The rows of a group lie close to one hidden flat surface of 12 dimensions, which may be shifted away from zero. Surfaces can cross.
Some rows, each with its group after it:
[  7   1   3 -12  -2  -3   4   1 -30  13  -1   9   2  -1   6  -6]
Q764
[-10  14   4  -7 -19  25   7  15   8   0  15  -2  -9 -15  10  10]
Q515
[  9   7  15   5   0 -23   2  37  12 -18  -3  12 -10 -21  -6  19]
Q663
[ -5   4  -3  10   4 -33   8  27 -27   6  -6   0   7   9  10   5]
Q764
[ -2 -23 -15 -17   9  19   0   7  -6  -8 -10  -6  -6  21 -21  -7]
Q515
[ 15   2  -8  13  -6  -4   6   6   9 -13  10   3   1  15  -4   9]
Q663
[ -6   6 -14 -20  10  22   1   4   0 -11   8 -14  18   4 -44  18]
Q577
[-34   6 -18  -9   9  -2   8  10  -4   5   6  22  -1  -1 -10   5]
Q764
[ 13   6  -1  -5 -11  20 -11  15   5  32 -13  18   4   2  -8  38]
Q764
[-5  7  3 -6  3 -1 -8 -5  4 -6 -4 -2 -1  9 -1 -2]
Q663
[ -7   5   0  -6  18  18 -28  20 -17  20  -2   3  31  16  -7   3]
Q577
[ -2  -6  -1  15  24   6   6   2  -5  26 -28 -37  33   1 -10 -22]
Q663
[ 23   6  12 -17 -14  10   6   7 -24  12  -7 -17   3  -1  31  40]
Q764
[-15   2   3  14   2 -13   5   2   2   2   6   9 -11  -3   6   4]
Q663
[  5 -18  20   9   8   3  -2  20 -13  -2  14   8 -14   9  -3 -14]
Q515
[ -4 -17 -21 -25  -8  18  -7 -13   2  -6 -18 -12 -10   6 -38   0]
Q515
[  5  -5   1  -9 -16  26   3  -8   8  39   9  15  18  -2  10   6]
Q764
[ 15 -16  16 -15   2   0  -9  -3  -2  -3   2  -5   9   4  16  -1]
Q577
[ -3   0  -3 -14 -16  -3   0 -14  -6   2  19  25  -4  23   4  -8]
Q764
[ -5   2 -13 -25  -5  12  14  10   0   5  -9   6  -2  -9  -9  19]
Q764
[ -8  -9 -16  30  23  -7 -14  10  -2   8  -8   4   9  10 -14   6]
Q764
[ -6   7  -8   5   3  28  15   2   3   4   1 -14  -1 -15 -10   1]
Q577
[-14   9   3   1   4 -15  -2  12  -1  11   2   7  16   2   1   0]
Q764
[-27  25  18  13 -12  -7 -15   7   9   6   6   8  -8   4  15 -23]
Q663
[ 18  12  24  12 -14  11 -23 -10 -21   9  15 -17  11  -6   1 -19]
Q577
[  4   6  -6 -10   3  -3  -8   0  18 -15 -22 -11  -1  -7  -6  19]
Q577
[  0 -11  -3  22   6   9 -16  -7  16  -8   0 -18   5   4  15 -25]
Q577
[-13  13   5 -14 -13  -3 -22  19   5  -8  -9 -11   3   4  -8  -5]
Q663
[ -8  -5   8  17 -11  -9 -16  -1   4   0  19  -3  -7   2   6  28]
Q577
[ -2  18  10  -7   0  57  -7  -6  -2   1   2 -13 -21 -12 -11  12]
Q577
[ -5   7 -11   8 -17   4   2   4  10  12   2  -2   9  -7   2 -14]
Q515
[  7  -5  -8 -21  16  10  -2  14  -3 -14 -14  -9  11  22   3   8]
Q515
[  3  -9   4  -3  -6  -1  13   9  -1  15  -1 -16  13  13 -13  17]
Q663
[18 -4  1  6  0 12  5 15  0  4  7  3 13 19 21 -7]
Q515
[15 -2 -4  0 -7 15  8 21 -6  0 12  4  5 18 18 12]
Q515
[ 22  14  31   7  -1  12  -3  -1   9  -5   0  -9 -10 -10   2   6]
Q663
[ -7   2 -15 -24  -8  10  -3  -5  12 -13   0   2  -3   3 -17  20]
Q577
[ -5  10 -22   8  16  24 -13 -31  20  -1 -19 -17   4   6  -6  21]
Q663
[ -5   5   5  -8   9  15   9  -1 -10 -11   5  -3 -18 -13  -5  14]
Q577
[  4  -2   2 -28   0  -5 -15   3  20 -23   3  11  12  14   5  -8]
Q515
[ 22  17 -11 -12   6 -18  -2  24 -10  -7 -31  -4  21  -7   0   7]
Q663
[ -3 -12   4 -19  18  -3  -4  12  -4   7   1  15  17  -2   5   6]
Q577
[ 10 -16  15 -12  12  10   1 -14  21   6  -7  -5   9  -4 -31   1]
Q663
[ 15   0   5   9 -16   1  -9   2  26 -10   2 -26  13  21   1   7]
Q663
[  6   4  10  -4  -7   1   0  21  34   1 -15 -15   9  -7 -21  29]
Q764
[ -8 -22 -22   6   6  -1  20  12 -20   1 -13 -32   4  12   1  -4]
Q515
[ -1  17  -4  15   7   7   7   8  -7  25 -14 -17  25  14   0 -10]
Q663
[-24 -12  -5  21   6 -17   4  14  23   3   7  11  -5 -11  -1  17]
Q764
[  3 -14  18   5 -17  -9  10  14  17   3  34  13  13  15  18 -16]
Q515
[ -4   3   6   2   3 -12  -7   4 -14  11   8   4  16  13  10   5]
Q764
[ 26  24   9  -4 -10  22   0   6  -9  -7 -21 -19 -14   1  -4   9]
Q764
[  6  29   2   2  -4  21 -27  32   8  -8   4  25  -3 -14   0  11]
Q515
[ 19  -6  33 -15   6  27  -4  -3   9   5   2  -8  -1  -6  -4  15]
Q577
[ 11  13  -5  -5 -24  -1  -8 -11 -16 -14   2  -2 -18 -20  23  -4]
Q515
[-2 -7 -3 -7  3  5 -8  2 -1 -2  0 -3  5  3  9  6]
Q577
[ -4  -3  -5 -13  14  19  -2  -1  16   7 -15  -3  12  15 -20   3]
Q515

New rows, each followed by its group:
[  6  14   3  -5  23 -16  -3   1  -9 -28 -15 -11  -1   1 -24   0]
Q577
[-12   4   6  -2  -8  -8  -8  17   9  -4  -1  -4  -5  -1  -7   9]
Q663
[ -8  -9  -6 -30  11  15  -3  -6 -12  13  -3  16   6 -21  -8   8]
Q764
[ -3 -14 -23  16  25  17  17   8   5 -14   8   5  -8  34  34  25]
Q515
[ 17 -32   1  12   0   1  -1 -20   9  -2  13  14  -5  28   9 -27]
Q515
[  7  -8 -13  33  34  15 -28 -27 -28  -5  -3 -16   1   7  29  -9]
Q764
[ -6 -23  -8  16 -15  -3 -10   1 -12 -17   9 -47  -6  10   7  -6]
Q663
[ 13  14  -5 -26  -6   3  -6   7 -46  10 -11  16   0   8  -8 -15]
Q515
[-16 -11  16  30   1   4  16  16  -3  36  20   9  -1  19   5  10]
Q577
[  2  -8  -2  -2   1  -6 -10  20   0 -11   2   4   6   7  -1 -15]
Q515
[  3   3   7  15  15  15  10   6 -36  13  -3   5 -20   1  15  -7]
Q515
[  6  -3  -1  27  -4   9 -17  21  22  -4   3  -4  -7 -12 -15  23]
Q515
[-10  10  12   1   3   1  -2   4   9   4   6  -3   8   2  -7   5]
Q764
[  5 -17  31 -16 -15  18   3   1 -29   4  23 -16 -10  13 -23 -27]
Q663
[-17  15   6  11  11   6   6  12 -12  35  -2   3  22 -22  12 -17]
Q764
[  3  -1  22   3  17 -13   0   8 -16  -3   8  -1   1   7 -10  13]
Q577
[  4 -18 -25   4  -6  -3  18  -1 -29  12   9   2   6   8 -16  -1]
Q663
[ -1 -11   0  11   3  16  -1  -1 -15   4   3  12 -18  -1   9 -47]
Q515
[-37  -8  10   1  17 -26  -2  -3   3 -15   3 -14  -6  29  15 -12]
Q663
[-28 -18 -14  -3  25  18  35  11 -17  -3  24   8 -12 -18  11   9]
Q577
[-23  14   7  -5 -21   3  30  10  27  15  20  -5  12   2   7   5]
Q764
[  9  -8  -1  15 -16  -9  -8  -2   3  -4   8   3  -5  -6   7 -17]
Q515
[  2   6   0  -4 -16 -28   5  -3 -12   7  -5 -14  17  -4   4  -9]
Q515
[-23   1  -9 -14 -13  10 -19  -1  -2  10  29  28   5   9 -11  12]
Q577
[  1   3  -8 -24 -21  -7  16   9  29 -10 -10 -15  13  -8  15   7]
Q764
[ -4  -4   3 -10  18  -6   4  -1  -2 -24   0   0 -14   0  -5  15]
Q577
[  0  12  -7   3   8 -13   0   0   5  -6 -22  -2  -1  -7  -2 -12]
Q577
[-13  -7 -20 -27 -11   6  -9   0   4   2  14  16  17   6  -5   8]
Q577
[-25   5  -9   4   0  16  20   8 -15  20  19  11  -9  15   0  32]
Q764
[ 1  8  6  3 -1  1 11  3 -4 11 -1 -4  2  8  0 17]
Q663
[ -8  16  -4   5  10  20  -3   9  11  10 -20  -2  -1  23 -22   0]
Q577
[-16  -2  -3 -16  15  22 -14   9   4   2 -11  17 -14  21  10  14]
Q577
[-15 -24 -20  14   9  14   8  -1  13 -13  -2 -17 -12   2  12 -20]
Q515
[-10 -44 -19 -12   6 -17   8   1  18  -2  13   0  20  14  -9  31]
Q764
[ 9  1  3  7 -2  6 -5  6  2 19 -5 -2 16  6  1  7]
Q764
[-15   3  -2  17   1  15  19  -2   9  14   3  -6  -4 -32  25  -9]
Q764
[ -6   6  -3   0  -3  21  10  -2 -24  34  11   5  11   3  29  16]
Q764
[ 17  -2   7   2 -30 -19   0  -9  -7  -3  15 -24   9   2  -4  18]
Q577
[ 24   9  23   6  18  11   7  24   3 -10   0   6  -3  -6 -25  -6]
Q663
[ -6  19   1 -26 -14  11  16   6   4  -6  -5  16 -21 -10 -27  -9]
Q764
[-20  12   1  23   0  17 -16   8   0  23   8   9  -1   7  -3   0]
Q577
[ 10  19 -11 -20 -21  14 -11 -13  -9 -13   3 -18  10   3 -29  -3]
Q577
[-18  13 -28 -25 -11   8   2  -2  24 -10 -10  12  -2 -18  24   1]
Q764
[ 12  28  21   0   4  -4   4  18  27   2   4  39   3   1 -15   1]
Q663
[ -2 -13 -16  -6 -24  -3   6  27   7  -9  14 -11  12   9  -4   4]
Q515
[ -8  -3 -10 -17 -10  -6  21  13 -17   7   2   1  -5  32  -5  34]
Q577
[  5 -11  28  24   6 -12   3  -8   8 -20  13 -25 -19  -7   6   5]
Q764
[ -6 -14  14  -7  -6   5  -6   7  26 -21  10 -15 -13 -10  -8  13]
Q515
[  7 -19   1   7 -11 -10  12   7   7  15   1  -3   9  -5  15   8]
Q764
[ -2 -14  -6  -2 -10   4  18  15 -29  16  20 -19  13 -14  19  37]
Q577
[  1   6  15   1 -10  -8  16   3  -2  25  -1  18  -3   3  -1  -2]
Q577
